There are 4 nested groupings, the coarsest first. Each group lies inside one group of the grouping before and may be the whole of it. The rows also spread widely along 12 directions, which tell nothing about the answers.
Some rows, each with its group in each grouping after it:
[-29 -14 -20   2  -7 -22 -19 -13   9   3 -16  11   3  19 -18  -2 -24  10
  29 -26  27  32 -21 -24 -12 -23   9 -31  -8   3 -24  -5   9  -9   9 -10
 -23  29   6]
z_241 zus z_642 suvem
[ -3  -8   3 -22  19  12  21  -1  27   0  -8 -23 -20  26  12 -28 -14  -8
 -16  15  31 -21  26  11  36   6  14 -26   0  10 -15 -13  14   4  -8  -9
   6   8  13]
z_808 Para z_572 Kadim
[  7  15  14  -9   4  -7  -3   6   3  -8  12  -2  -4 -14   4 -14  21 -15
 -10  11  18  -9  -7   5   9  20   4   0   6  -5   1  -1  11  -3   2  -8
  17  -6  19]
z_556 Pasa z_201 Viku
[-20  -3 -18  25 -23   5  16  -9  10   0   5  51  -7  -2  -8  50   2  -5
  -8  -7  -6   5   3  10  -7 -11  12  14  28  -5  29  46  -6   2  -5   6
  42  -1 -13]
z_241 zus z_786 voto
[-18   7  -8 -19  21  37  -1  11  31 -14   1  -4 -23   6   3 -23   4 -20
 -29  21  15  -2  53  11  16  10  47 -24  -7  12  15   4  -1   7 -15   5
  21  -8 -12]
z_241 Sus z_881 mes
[ -2   6  -8  16  11  -5 -12 -22  -4 -20  13   1  -4 -11  -5   6  -2   4
  -5  -3   1  14  -5 -10  16  -7  -2   4   7   4  11   5  -4   2  18  10
  15   6  16]
z_241 Sus z_622 bef
[ -8   0  -6  -9   1  16   1  21   7  13  -4  -9   9  -4  19 -16 -10   9
 -15   0 -24  -8  13  19   8  10  10   5  -8  -8  -8 -11  -1  20 -13  15
  -4 -26 -15]
z_808 dodu z_776 buta
[-12 -16 -21  -4   3  16  19 -27  18  10 -17   9  36  47 -16 -22   3 -19
  31  23   9  -7  36  16  -4   3  11  18 -30  47 -47 -28   5 -40   3 -27
 -44  -8 -19]
z_556 Pasa z_926 tudil
[ -1  23  -6 -15  25  -1  23 -11  14  11  30 -53   7  12  -9 -13 -42 -19
 -32  -3  17 -25 -15  21  44 -22 -33  29   6  34  29  19   1  13  23 -12
  39  -4 -14]
z_556 bul z_181 kipe
[ 24 -26  13  -4  -7 -20  -4  10 -12   6  24   1  -9 -21  11   4  -6 -11
  16   8 -15 -18 -32  -9  -9  21  -9   2  14 -38  -1  -8  -2  17   3  15
   3  -8   1]
z_241 zus z_642 melim
[-40  -4 -20  21 -22  19 -10  13   3  -2 -24  25  -4 -12  11  40  16  12
  -2 -14 -14  46  24  27 -10 -12  47  -1 -11 -11  14  31  -5  -5 -12  -3
   3 -13 -54]
z_556 bul z_181 ropa
[ 15   1  10   3  -8   0 -10  -2 -17  -6   1 -18   6  -5   1  -2  22  -1
   3   9 -16   2   2   7   7  25  11   4  -3  -6   2  -2   7   3  -1  -6
   3 -23   3]
z_556 Pasa z_854 pefa
[ -9 -45 -13  17 -12  -7  -3 -23  -1  -1 -14  36 -15  16  -8  24  -2  -2
  34   6  15  23  -4 -20   0  -7   9 -21   6   0 -18   3   7 -23   6  -3
 -10  15   9]
z_808 Para z_165 vuf
[  8  19  11  17   7 -43  23 -10  14 -18  -6 -11 -15 -14  41  29   3  26
 -13 -22  17 -14 -25  25  10   0  -3   5  33 -33 -14  -2  23  18  -6  -6
  19  46  24]
z_556 Pasa z_201 furo
[ 17  25  11 -12  16  -2   6  -4  12 -11  18 -21 -22  -4   9  -6  -1 -10
 -26  11  13 -22   5   1  21  12   8 -14  23  -2  15   4  14  19  -3   7
  37  11  29]
z_556 Pasa z_926 Tebo
[ -2 -16   0  -9 -16  -9  -9   4 -14  20 -10 -10   9  16  -6  -3 -16   6
  18  -7   4   6 -27  -9   2   3 -11  -9   0   0 -18  -8   8   6   9  -8
  -8 -14   6]
z_556 Pasa z_854 seg
[  2  -5   0  -6 -16   8  18   5   3  14   2  14  -5  12   7  17  -4  -8
  -7  11   0 -19  -2  12   7   8   0   4  22  -2   3  12   4  11  -4   3
  25 -16   1]
z_556 Pasa z_926 tudil
[-10  19 -35  10  47   6  20 -32  52 -13  28  12  -1   4   7   4 -38 -17
 -13  14  14 -13  33   2   9 -33   6  17  15  37  -5 -15  -2  -6  15  20
  13  54  -1]
z_556 Pasa z_201 furo
[ 20 -29  -8  12 -17  20   8 -24 -14  14 -14  -7   3  35  10  30 -17  21
  15  13 -41  -8  21   3   8  13  11   0  10   7 -14 -11   2  14   0  13
 -14 -12 -11]
z_556 bul z_181 kipe
[-13   0   1  -2  -6   0  11  11  13  -3   1  14 -14  -5  11  10  -2  -2
 -16  -5   9  -5   0  13  10   1   8  -7  18 -16   9  17   2  14  -4   4
  29  -1  -2]
z_241 zus z_786 voto
[-26  28 -17 -18   6  14 -12   7  13   3   7  -9  12   5 -24 -24  -4 -13
 -21 -12   8   7  10   2   0  -7  17  -1 -17  18  24  18  -3   5  -7  -7
  15 -16  -9]
z_241 Sus z_622 bef
[ -4   6   5  -7 -22 -14   8  -6   0   8 -18  -6   6  25 -15   4  18  -5
   6  -9  21  -5 -12  11  -6  14  12  -6   0   1  -4  15  22 -10 -16 -36
   4  -4   8]
z_556 Pasa z_201 furo
[ 17  30   2   9   1  -3 -12 -17 -17  -9  21 -32  -9  -9  -8  13  -6  10
 -31  -5 -14  -1 -13 -10  31   3  -9   0  29   5  40  19   7  23  13  13
  47  -5  35]
z_556 Pasa z_201 Viku
[  9 -16  -4  24 -29 -37  22 -26 -18  15  -7  -3  33  14 -17  34  17  -5
  36 -13 -12  -8 -34  23 -22   7 -10  47  -2  -4  -8  18  10 -20  -5 -41
 -10  -7 -20]
z_556 Pasa z_854 seg
[-29  -9 -39  15   9  22 -11 -33  -3   3  -6 -18  32  30 -30  -8 -30   5
   7  -4 -18  29  24  -4  17 -26   1  18 -26  51   2  -2 -15 -13  24  -3
 -17 -18 -25]
z_241 Sus z_881 mes
[-12   8  -2  -3   0  27  -7 -10   5 -14  12  12  -9   7 -24 -17  10 -23
 -18  20  20   9  20  -5  31   9   9 -13   2  27  20  20  -4 -12  15   0
  32 -24  15]
z_241 zus z_642 suvem
[ -2 -20  11 -25  13   0  11  29  20   2  22   8 -12 -19  12 -27  -1 -40
   1  23  21 -21  -2  13   4  12   1   1  -4 -17  -6  -5  -4  -1   2  -3
  11 -13 -21]
z_241 zus z_786 voto
[ -4   9   1   6 -23  -5 -17  18 -13  10   0  33   8 -20  16  16   5  21
   0 -10 -19   6 -24  -6 -16  12  -2   3  18 -24  -8  -6   3  18   0  20
   4 -14  16]
z_556 Pasa z_201 Viku
[  9 -59  13  -2 -13 -12   9  -5  -4   4  -8  21 -19  12   2  11  12 -29
  45  31  30   0 -12  -4   0  16   7 -17   2 -10 -33  -8  10 -28   8 -22
 -12  -2  -6]
z_556 Pasa z_926 Tebo
[-11   2  -7  11  27 -21  -7  14  20 -13  31  31  -6 -53  26   5  -7 -16
   7   5  13  10 -19   1 -11 -16  -4  19   8 -20 -11 -13  -7  -3  20  19
   7  26 -11]
z_556 Pasa z_854 seg
[ -7  16 -12   2  -7   6 -27   7  -4   5   2  19  11 -11  -2   3   1  13
   4  -7 -22  16   2 -15 -22   5  19  -7   1  -5  -2  -8   2  13  -5  19
  -5  -5   8]
z_556 Pasa z_854 seg
[-17 -38   2 -13   4  -9 -12  29  -3   4   8  -9 -17 -25  10  -7 -14 -21
  11   0  18  19 -27   3  10 -11  -1  -8 -12 -25   2   5 -11   2  15  -4
   5 -16 -35]
z_241 Sus z_622 bef

New rows. What belongs after each?
[-11  21   0  -7  15  13 -24   5   8 -15   6  14   2 -14   5 -30   8  -2
 -11  13  18  16  11 -11  18   7   5 -14  -4  16 -15 -22   4  -7  20  12
   2  -5  29]
z_556 Pasa z_201 Viku
[ 15  21  11 -14  17  -5   9  30  14   2  33  -8 -15 -39  44   0 -13  -2
 -36   6 -12 -35 -13  17  11  11  -7  14  31 -33  12  -9   1  41  -1  32
  38   1   6]
z_556 Pasa z_201 Viku
[ 14  -9  28 -17   3  -1  -3  19  -1  -4  14  14 -18 -17  20 -15  12 -19
   1  26  27 -13 -15   2  16  27  -7 -10   8 -15 -16 -10   7   1  12   1
  11 -14  13]
z_556 bul z_181 kipe
[-23 -14 -19   9  25 -20  -8  -8  18  -9   5   6   5 -11   7  -6 -22  -2
  20  -9  17  18  -9  -4  -7 -24   3   6 -13  -1 -23 -19  -4  -9  16   0
 -21  28 -17]
z_241 Sus z_881 mes
[  5 -13  -1  21  12   3  -7  -2   4 -17  13  42 -10 -33  32  16   8   1
  12  24 -11   9   9  -4  -1   6   6   5  13 -14 -23 -25  -6  -3  18  32
  -3   8   5]
z_556 Pasa z_926 Tebo
[ 31  20  34 -22  -5 -27 -31  26 -27  -4  30 -20 -13 -44  -3 -25  28 -10
 -13  -4  -7 -16 -49 -21  -5  41  -6 -14  11 -49  29   8  16  26 -14   5
  27 -22  43]
z_808 Para z_165 vuf
[ 15   9  -4   6   7 -11  -1 -17   3  -6   6  -3   0   1  11   8  -6  10
   4   2 -11  -8  -1  -6  -2   4   5  -2  16  -5 -13 -17  10  12   1  13
  -1  19  20]
z_556 Pasa z_926 tudil
[ -9 -14  -7   0  -5  -2   4  -1   2   8   0  17   6   3  -4  -2   1  -7
   8   2   4  -2  -7   2   2   3  -3   7  -2  -1  -7   2   3  -9  -1  -5
  -2  -9   0]
z_808 Para z_165 vuf
[ 15 -24   8  -7  -8 -17  -6  -9  -9   5   9  -9 -24  10 -16  10  -9 -20
  18   9  24   1 -28 -23   8   6  -2 -26  19  -4   6  12  13   0   9 -10
  21   6  20]
z_556 Pasa z_854 seg
[-13   2 -11  -2  19  -8  21  -7  37  -3  14  19 -24   2   3   4 -17 -19
 -12   3  38 -14   4   0  11 -16  10  -9  19   1   6  12  10   0  -6  -1
  26  36  12]
z_808 Para z_572 Kadim
[  4 -21  -4  22 -16  -1   5 -34 -12  -9 -20  11   7  28  -7  18  15  12
  20   6  -8   4  10   1   3  17  13   3   2   6 -17  -1   6 -11  -1 -12
 -12  -7   9]
z_241 Sus z_881 mes
[-12  20  -7   2  21   8   2   1  18  -8  15  11   5 -15  20  -8 -14   2
 -15   6   8   0   6  12  17  -9  -8  15   3  11 -11 -13  -3   4  20  16
   6   6  -3]
z_556 bul z_181 ropa
[  1 -32 -13  -6  33  23   2 -20  24 -14   8 -10 -32  19  12 -12 -46  -7
  -2  29  13   1  36 -19  43 -16   6 -39  13  22 -16 -27  -4   7  27  28
   7  24  10]
z_241 zus z_786 voto
[ -9 -38  -4  -6 -18 -25  23   1  14  19 -10   3  -9  23 -11  24   1 -33
  33  -1  35  -5 -18  16 -19  -2  19  -2   0  -9  -8  24  16 -19 -17 -44
   1  12 -33]
z_556 Pasa z_854 pefa
[  3  18  16   3   0 -24 -21   7  -7 -19   1  -9  -7 -32   7  -5  36  -2
   2  -6   9  16 -14   3  -8  17  23 -11  -5 -27   2   2  15  -2  -7 -13
   3   3  10]
z_556 Pasa z_926 Tebo
[-16  28 -11   0  35  23 -21  -7  15 -26  46   8 -19 -29 -11 -22 -24 -21
 -39  16  19  14   8 -21  46 -19 -14  -8  16  27  35  10 -16   7  42  36
  52  -2  25]
z_241 zus z_642 suvem
[  7 -11   6  -4  -4  -2   1   9   3   2   9  17   0 -11   5   0  18 -21
  14  18   1  -8   0   7 -14  21  15   7   1 -12  -9  -4   4  -7  -6  -4
   1 -11  -7]
z_556 Pasa z_854 seg
[-18 -18  10  -9   0 -14 -16  21   1  -7  -1  19 -12 -19   5 -16  12 -15
  14   3  33  16 -21  -4  -5   9   9 -15  -9 -22 -15  -3   2  -8   5 -10
  -3  -9  -2]
z_241 Sus z_881 mes
[-16  -4 -25   8  29   9  24  -4  39  -6   9  -6  -4  -5  32   6 -33   2
 -15   0  -8  -9  31  28  13 -21  13  15   5   0  -7 -12 -10  13   3  21
   3  24 -35]
z_241 zus z_642 melim
[ -8   8   2   4 -18  -2   1  -4   1  -5 -12   2   2   7  -7   4  23   3
  -4  -9   2   3   5  14  -1  18  23  -5  -1  -9   6  17   9  -1 -15 -15
   7 -11   2]
z_241 zus z_642 melim
[ -4 -21  -5   3   3 -23  -3 -10  -4   1  -2 -28  21   2  -6 -17  -5  -5
  28  -7  -2   7 -16   9   0   0  -5  14 -25  -3 -21 -16   0 -14  12 -21
 -32  -4 -23]
z_241 zus z_642 melim
[ 20   5   4   1  -1  -6  10 -30  -5  -3  -8 -41   0  31  -1   6  -8  13
   0  -2  -5 -13   4   7  21  10   5  -5   7  10  -3  -1  18   9  -2 -13
   1   9  11]
z_556 bul z_181 ropa
[ -9  22  11 -24  31 -16   2  28  20  -3  28 -19  -4 -35  19 -36 -10 -24
 -20   4  34 -13 -23  15  18  -5 -17   9  -2  -8  -3 -11   4   7  15  -3
  20   1  -1]
z_556 Pasa z_926 Tebo
[ 13   5  17  -4  -4  10 -34  -1 -20 -18  13  17   2 -17 -14 -30  29  -7
   5  20  -7  10   1 -27   6  34   2 -18  -3  -3  -3 -13   1  -4  14  11
   1 -30  38]
z_241 zus z_786 voto
[ -4  -1  13 -23  -4  33 -55  23 -22 -13   6   5 -18 -18 -16 -38  23 -12
  -8  19   1  31  12 -33  12  29  27 -47 -15  -3  15  -2  -5   6   7  17
   9 -47  22]
z_241 Sus z_622 bef
[ -4  23  -1 -30   4  23 -32   5  11  -3   2  -7 -11  17 -26 -35   7 -17
  -9  12  20   9  25 -28   0  19  38 -49  -6  21   8  -2  17   4 -12   0
   9  -5  31]
z_556 Pasa z_854 pefa
[-10 -18  -9  15  -1   3  33  -2  21  -4   4  14 -12  -3  13  35  12 -27
  -3  16  11  -6  19  40   8  -3  21  25  10  -2  10  28  -1 -13  -7 -16
  28   1 -41]
z_556 Pasa z_854 pefa
[  4 -25   6   3  22 -23 -11  -5  -7 -14   0 -53 -19 -15  22  -6 -19   4
  11   2  13  23 -17   0  36 -14  -6 -19  -5 -11 -15 -20   5   2  29  -4
  -5  14  -7]
z_556 Pasa z_926 Tebo
[ 15  31  30  -6   8  -8 -47  -3 -35 -30   2 -47   0 -23  -7 -44  32  12
 -12   3  10  29 -17 -19  40  29  -7 -26 -11   2   1 -16  14   1  26  -6
   7 -26  56]
z_556 Pasa z_854 seg
[  5   3 -13  -8  30  -6  13  11  49   3  33  46 -24 -19  31   3 -35 -11
  -9  12   6 -37   3 -12 -20  -7  10  -6  34 -21 -13 -19   5  28 -14  46
  15  47  17]
z_808 dodu z_776 buta
[ -2  -8  -1   0  14  31 -22  -4  -1 -17   8   4 -26  -9   0 -16   3  -6
 -14  26   2  19  32 -19  36   8  21 -33   1   9  12  -5  -3   1  12  22
  15 -14  21]
z_808 Para z_572 Kadim
[-21 -56   2 -25 -24  41 -24  21  -2   9 -31  40 -26  25 -14 -21  23 -23
  28  34  25  30  34 -21   1  28  45 -64 -22   4 -23  -5   6 -27 -12  -8
 -20 -37  -2]
z_808 Para z_165 vuf
[ 11  -1   0  12  31 -12  13 -13  19 -21  33  -9 -29 -24  15   6 -15 -18
 -20  14  13 -14  -5   3  34  -9  -7   7  26  -5  19  10   2   9  12  17
  40  22  13]
z_808 dodu z_776 buta
[  4 -20   5   0  -5   0   4  -7  -3  -3   5  16 -14   9  -2   5   0 -11
   6  16  14  -9  -7  -7   9  15   1  -7  15  -4  -2   5   2   2   5   0
  16  -9  14]
z_241 Sus z_881 mes
[ 10 -16  13 -27  -5  29  10   6   4   2  -9 -18 -19  33  -2 -21  11 -17
 -12  29   7 -25  33   8  19  39  30 -26   0   4   1   0   9  10 -20  -9
  14 -31   4]
z_241 Sus z_881 mes
[  1  -7  -9  13   0   9  12 -13  10 -12  24   8 -12  -9 -13  19  13 -33
  -8  17  -7  -6  18  14   6   7  23  16   8   0  36  33  -8  -8  -4  -1
  35  -8 -24]
z_241 zus z_642 suvem
[ -9 -11   0  -3 -12  10 -16  -4 -11  -5 -26 -18  -4  14  -8 -11  20  11
   2  -3  -3  24  16   0  15  16  27 -29 -17  -2  -1   3  12  -7 -12 -14
 -10 -19   5]
z_808 Para z_165 vuf
[ -2  -1 -16 -17   0  14  10  -2  18  17   1 -21   3  29  -3  -9 -29   0
  -9  -3 -15 -22  20   4   0   4  17  -8   2   6   3  -5   3  23 -16   8
   1  -2 -11]
z_241 zus z_642 melim
[ 12  18  15   6  -7  -6 -21  -7 -13 -19  22  45  13 -28 -24 -19  59 -24
   8  18   3  -1  -9 -15 -16  40   4  14  -4  -6   7   6   7 -27  -5  -6
   5 -23  38]
z_808 Para z_165 vuf
[ -3  -4   9 -25 -19   5 -21  35   1  18  -3  32 -16  -5  16  -1  -4   4
   7   1   4  -1 -13 -17 -25  19  20 -37  10 -30 -14  -8  11  24 -15  18
  -2  -5   9]
z_556 bul z_181 ropa
[-18  10  -4  10   5   4 -25  -2   2 -22 -10   6   0 -16   1  -9  30  -1
   2   4  12  38  17   2   7   5  30 -12 -17   6  -7  -5   6 -22   8  -8
  -8  -2   1]
z_556 Pasa z_201 Viku
[ 11 -10  -1   5  -7 -17  17   0   7   4   7  -3  -2  -5  14  18  -2   0
   4  -5 -18 -23  -7  17 -14  13  12  13  12 -31   2   4   4  17 -17   2
   4   7 -16]
z_241 zus z_642 melim
[ 15  -1  -7  -9  -8  26 -32  -7 -15   5   8 -17   0  10 -22  -4   1  -7
   6  14 -36  11  24 -22  -9  19  36 -22 -11   8  21   1   3   9  -9  12
  -6 -21  -7]
z_556 bul z_181 ropa
[  3   2  -1  -7   0  -1  15 -10  11   7  -3   5   7  22   6  -6  -7   0
   1   9  15 -20   0   5  10   9  -7   3  11  14 -24 -16  12  -2   5  -6
   0   4  20]
z_556 Pasa z_201 Viku
[ -5   6  -4  -5   4   4 -15  -3   1  -7  18  15  -5  -7 -16  -8   3 -18
  -4   6  11   5  -6 -16   2   3   5  -5   2   4  15  11  -3   0   6   5
  18  -9  12]
z_241 Sus z_622 bef
[-21  -8 -16  -5  -3  37 -26   5   7   2 -15  24  -5  13   2  -5  -6   6
   5  12  -3  30  37 -11   1   1  36 -32 -14  18 -15 -12  -1  -2   3  16
 -17 -11 -12]
z_556 bul z_181 kipe
[ -7 -19  -6   4   7  -2  -8 -24   5  -7 -18  -3   4  23  -3  -9  -3   0
  31   9  22  22  11  -5   9  -3  12 -16 -20  22 -38 -22  11 -26  16 -18
 -36  14  -4]
z_556 bul z_181 kipe
[-11   0   0 -10  -4  -5 -22   6  -7   6  -2   2  18   1  -6 -31 -10   9
  11  -8   5  10 -20 -13   3   7 -14  -9 -12   1 -24 -22   1   2  17   3
 -21 -17  16]
z_241 zus z_642 melim
[ -8  -3   5 -19  -7   2   9  18  14  12  -6  -3   0   6   4  -6  14 -21
   4   5  14  -9   8  25 -12  16  29   0 -16  -8  -4   9  11  -5 -21 -26
  -4 -12 -34]
z_556 bul z_181 kipe
[  1  -5  -6   5  28  -8   5  19  17  -7  24   7  -5 -41  51   3 -23  10
 -10   3 -27 -17  -2  14  -7  -2   1  23  11 -37 -13 -29 -13  33   2  39
  -1  13 -20]
z_241 Sus z_881 mes
[-20 -33 -17  -4  29   5  31  -9  38  -5 -11 -19 -27  26  27   4 -43  -3
  -6   8  31  -6  25  20  34 -25  12 -14   6  10 -19 -10   0   6   8  -1
   6  30 -25]
z_241 Sus z_881 mes
[-25   0  -5  14  10 -18  12  11  23 -11   7  29  -6 -35  17   7  18 -15
  -2  -5  24   9  -4  24  -5 -10  16  18  -4 -23   1  13   1 -15  -7 -12
   8  14 -21]
z_808 Para z_572 Kadim
[ 11 -28  -9 -14  -4  -5  -6   4  -7  26  10 -24   4   9  -2   0 -32  -9
  18   4 -18  -9 -16 -11  -5  -1  -3  -2   0  -4  -4 -14   1  12   5   6
  -8  -7 -15]
z_556 Pasa z_201 Viku
[ -9 -15 -12   9  11  -6  10 -13   6   0  16   3   4  -4  -3   6 -16 -23
   9  13  16   6 -11   8  20 -20 -19  22   3  18  -4   3  -7 -18  30  -5
  11  -1 -16]
z_556 Pasa z_926 tudil
[  7 -14 -15  29 -10 -17  10 -14  -5   7  25  12   7 -22  -5  53   1 -19
  17  -3 -31   0 -16  18 -25  -9  10  47   7 -15  31  34  -8  -5  -3  -4
  13   2 -53]
z_556 bul z_181 kipe
[ -5  -2 -10  -2   1  11 -18  -2   8  -1 -10   2   0   8  -3 -14   2   6
   4   2 -11  10  23  -9  -5  11  33 -23 -11   1 -10 -11  10   3 -17   8
 -17  -3   7]
z_808 dodu z_776 buta
[ -5 -25   0 -14  -2 -10   2  15   2  16  18   1  -4 -10 -15 -12  -3 -37
  13   8  15  -6 -21  -2  -4   2   1   4  -9 -11  11  13   0 -10  -3 -17
   7 -16 -18]
z_808 Para z_572 Kadim
[ 30  -8  11 -14 -22  21   2 -16 -12   6  -3 -27 -32  39 -18  15   5  -9
 -14  22  -5 -18  19 -14  24  33  28 -41  29   8  31  23  19  17 -17  -2
  41 -17  31]
z_556 Pasa z_201 Viku
[-23  23  -6  -3   6 -11 -23  10  13 -11   7  11   2 -21  -6 -18   6  -3
  -5 -17  17  19  -9  -7 -10  -2  15 -12  -8 -10   3   3   4   1   0   0
   2   9   7]
z_241 zus z_642 melim
[ -1 -15 -17  13  12  14 -16 -20  -9  -4  10 -14  -9   0  -1  10 -30   4
   2  12 -14  23   7 -17  30 -19  -4 -10   8  20   6  -7  -8   5  32  24
  11  -3   2]
z_556 Pasa z_926 Tebo
[  4  39 -29  15   8  -3  -4 -36  10   1  -1 -10  29  18  -5  10 -16  31
  -3 -19 -40  -7  21  -6 -20  -8  18  12   4  18  -6 -17  11  17 -13  16
 -15  28  16]
z_556 Pasa z_926 Tebo
[ -1 -35   3   0  -1   3   7   5   8  -2  12  32 -22  -6   9   8 -10 -19
  10  21  14  -4  -4  -5  11   2  -4 -10  18 -12  -7   1  -5  -1  15  12
  17  -2  -1]
z_241 zus z_786 voto
[-10  -8 -16   2  -9 -12  25 -21  20   8 -10 -17 -11  35 -10  24 -22   0
  -2 -18  14 -10   0  12   6 -12  15  -9  15   2  12  26  12   7 -14 -18
  18  23 -10]
z_241 zus z_642 melim
[  2   8  -4  19   1  -3  10 -34   5 -13   7  32  22   8 -16   1  28 -18
  16  21  12  -4   9   5  -1  10  -3  28  -2  29 -19  -4   5 -36  13 -16
  -4  -1  15]
z_556 Pasa z_926 Tebo
[-30   1   8   1 -13 -12 -31  42 -13  -1 -10  17   4 -47  22  -5  23   8
   7 -16   5  42 -28  10 -10   1   9  -6 -17 -35 -13  -2  -1  -1   7  -2
  -9 -25 -18]
z_556 Pasa z_926 Tebo
[  9  18   0  25 -11 -11  -5 -29 -21 -12   2   6   9  -3  -7  17  12  27
 -11 -13 -17   4 -18  -8  19   8 -17  12  21  -1  12  12   9   6   8   7
  20  -5  45]
z_808 Para z_165 vuf
[-17 -11   1 -14  -5  14  -9  11  -8   5 -20 -11  12  14   8 -28  -5  14
   0  -1   4  11   2   7  21   8  -4  -9 -19   6 -27 -20  -3   5  11  -3
 -17 -34  -1]
z_241 Sus z_622 bef
[  9 -28  -4  24  -5 -43  20 -17  -4   6   5   3  14  -5  13  34  -8  -1
  35  -7  -1  -6 -38  16 -11  -8 -19  37  10 -17 -25  -5   6  -9  11 -15
 -12  20 -17]
z_556 Pasa z_854 pefa
[ -1 -24 -14   6   8  13 -23  -4 -14   2  16 -20  -2 -13  -6   2 -18 -13
  11  15 -22  26   5 -11  15 -12   5  -2 -10  10  13  -3 -13  -2  25  14
   2 -21 -26]
z_556 Pasa z_926 Tebo
[ -4   8   6   7   5 -18 -15  -7  -3 -16   0 -15  -6 -14   1   1  14   0
   5  -9  17  22 -13   4   8   0  12  -6  -8  -6   1   7  12  -9   9 -17
   0   9  -3]
z_556 bul z_181 kipe
[  4  26 -20  13   3  -9   5 -32   5   0  18  -5  18  11 -19  11 -25  11
 -11 -18 -23 -14  -6  -8   0 -13 -11  18  20  14  19  11   2  18   3  11
  19  15  18]
z_241 zus z_786 voto
[  8  -6  -6   3  -3 -19 -15 -31 -13  -4 -27 -48  -6  38  -4   5 -27  43
   9 -27  -8  10  -9 -23  10  -1  13 -39   7  -4 -13 -14  20  27  -6  -1
 -15  25  32]
z_241 Sus z_881 mes
[  5 -29  -9  18 -26  -2   8 -32 -15   4 -38 -23  16  41  -9  23  17  14
  31  -2 -22  12  19  16  -5  15  29   1 -15   8 -21  -3  14 -19 -14 -32
 -31  -7 -20]
z_556 Pasa z_201 furo
[  7  20 -19  16  14   5 -10 -37   4 -13  18 -13   6   5 -20   8  -7  -5
  -7   5 -14   7  17 -12   9  -8  11   7   8  28  21   5   3  -4  10   7
  15  14  13]
z_556 Pasa z_201 furo
[  6 -39   7   3  -2   7 -23  -8 -31  -2  -3 -12   8   0   1 -20  -1  -3
  28  27   0  26  -9 -14  33  11 -21  -6 -16  16 -31 -33  -5 -22  44   0
 -24 -35   7]
z_556 Pasa z_201 Viku
[-17 -10 -26   2  40  10   9 -25  27 -10   4 -20   2  20   7 -19 -45   1
  -3   8  12   1  25   1  31 -26  -3   3  -7  35 -21 -27  -7  -1  25  10
  -9  22  -8]
z_241 Sus z_881 mes
[ -3  -5  -3   7 -12   7  -4  -7 -10   4  -4  12   7   6   2   8   1   6
   3   6  -3   7  -3   0  13   6  -6   4   8  10 -10  -4   2  -4  14   3
   4 -16  11]
z_556 Pasa z_201 Viku
[ -1  -3 -12  16  13  12   5  -7  16 -15  13   3 -14 -17   7  12   9 -14
 -14  14 -16   1  29  15  10   3  31   8   3  -2  21  16  -2   0 -11  12
  20  -1 -18]
z_808 dodu z_776 buta
[-22   8 -25  16  -8 -25  14 -13  16  12  -6  12  24   8  -9  27  -6   0
  16 -26   4   6 -14  17 -28 -21  10  28  -2   3  -6  15   8 -10 -10 -22
  -6  22 -24]
z_556 Pasa z_854 seg
[  5  35 -13  24  29   5 -15 -39  -3 -31  28 -23  18 -15 -21 -11  10 -11
 -15  11 -10  16  18  -1  30  -5  -4  29  -5  40  22   2  -4 -15  29   3
  18  -2  14]
z_556 Pasa z_854 pefa
[-24  -1 -14  22   1 -19  22  -2  21  -9  -6   3  12 -15  16  19  14  -1
   2 -18  -2   5   6  44 -10  -8  21  34 -11 -18  -2  14  -2 -10 -11 -19
  -4  11 -48]
z_241 zus z_642 melim
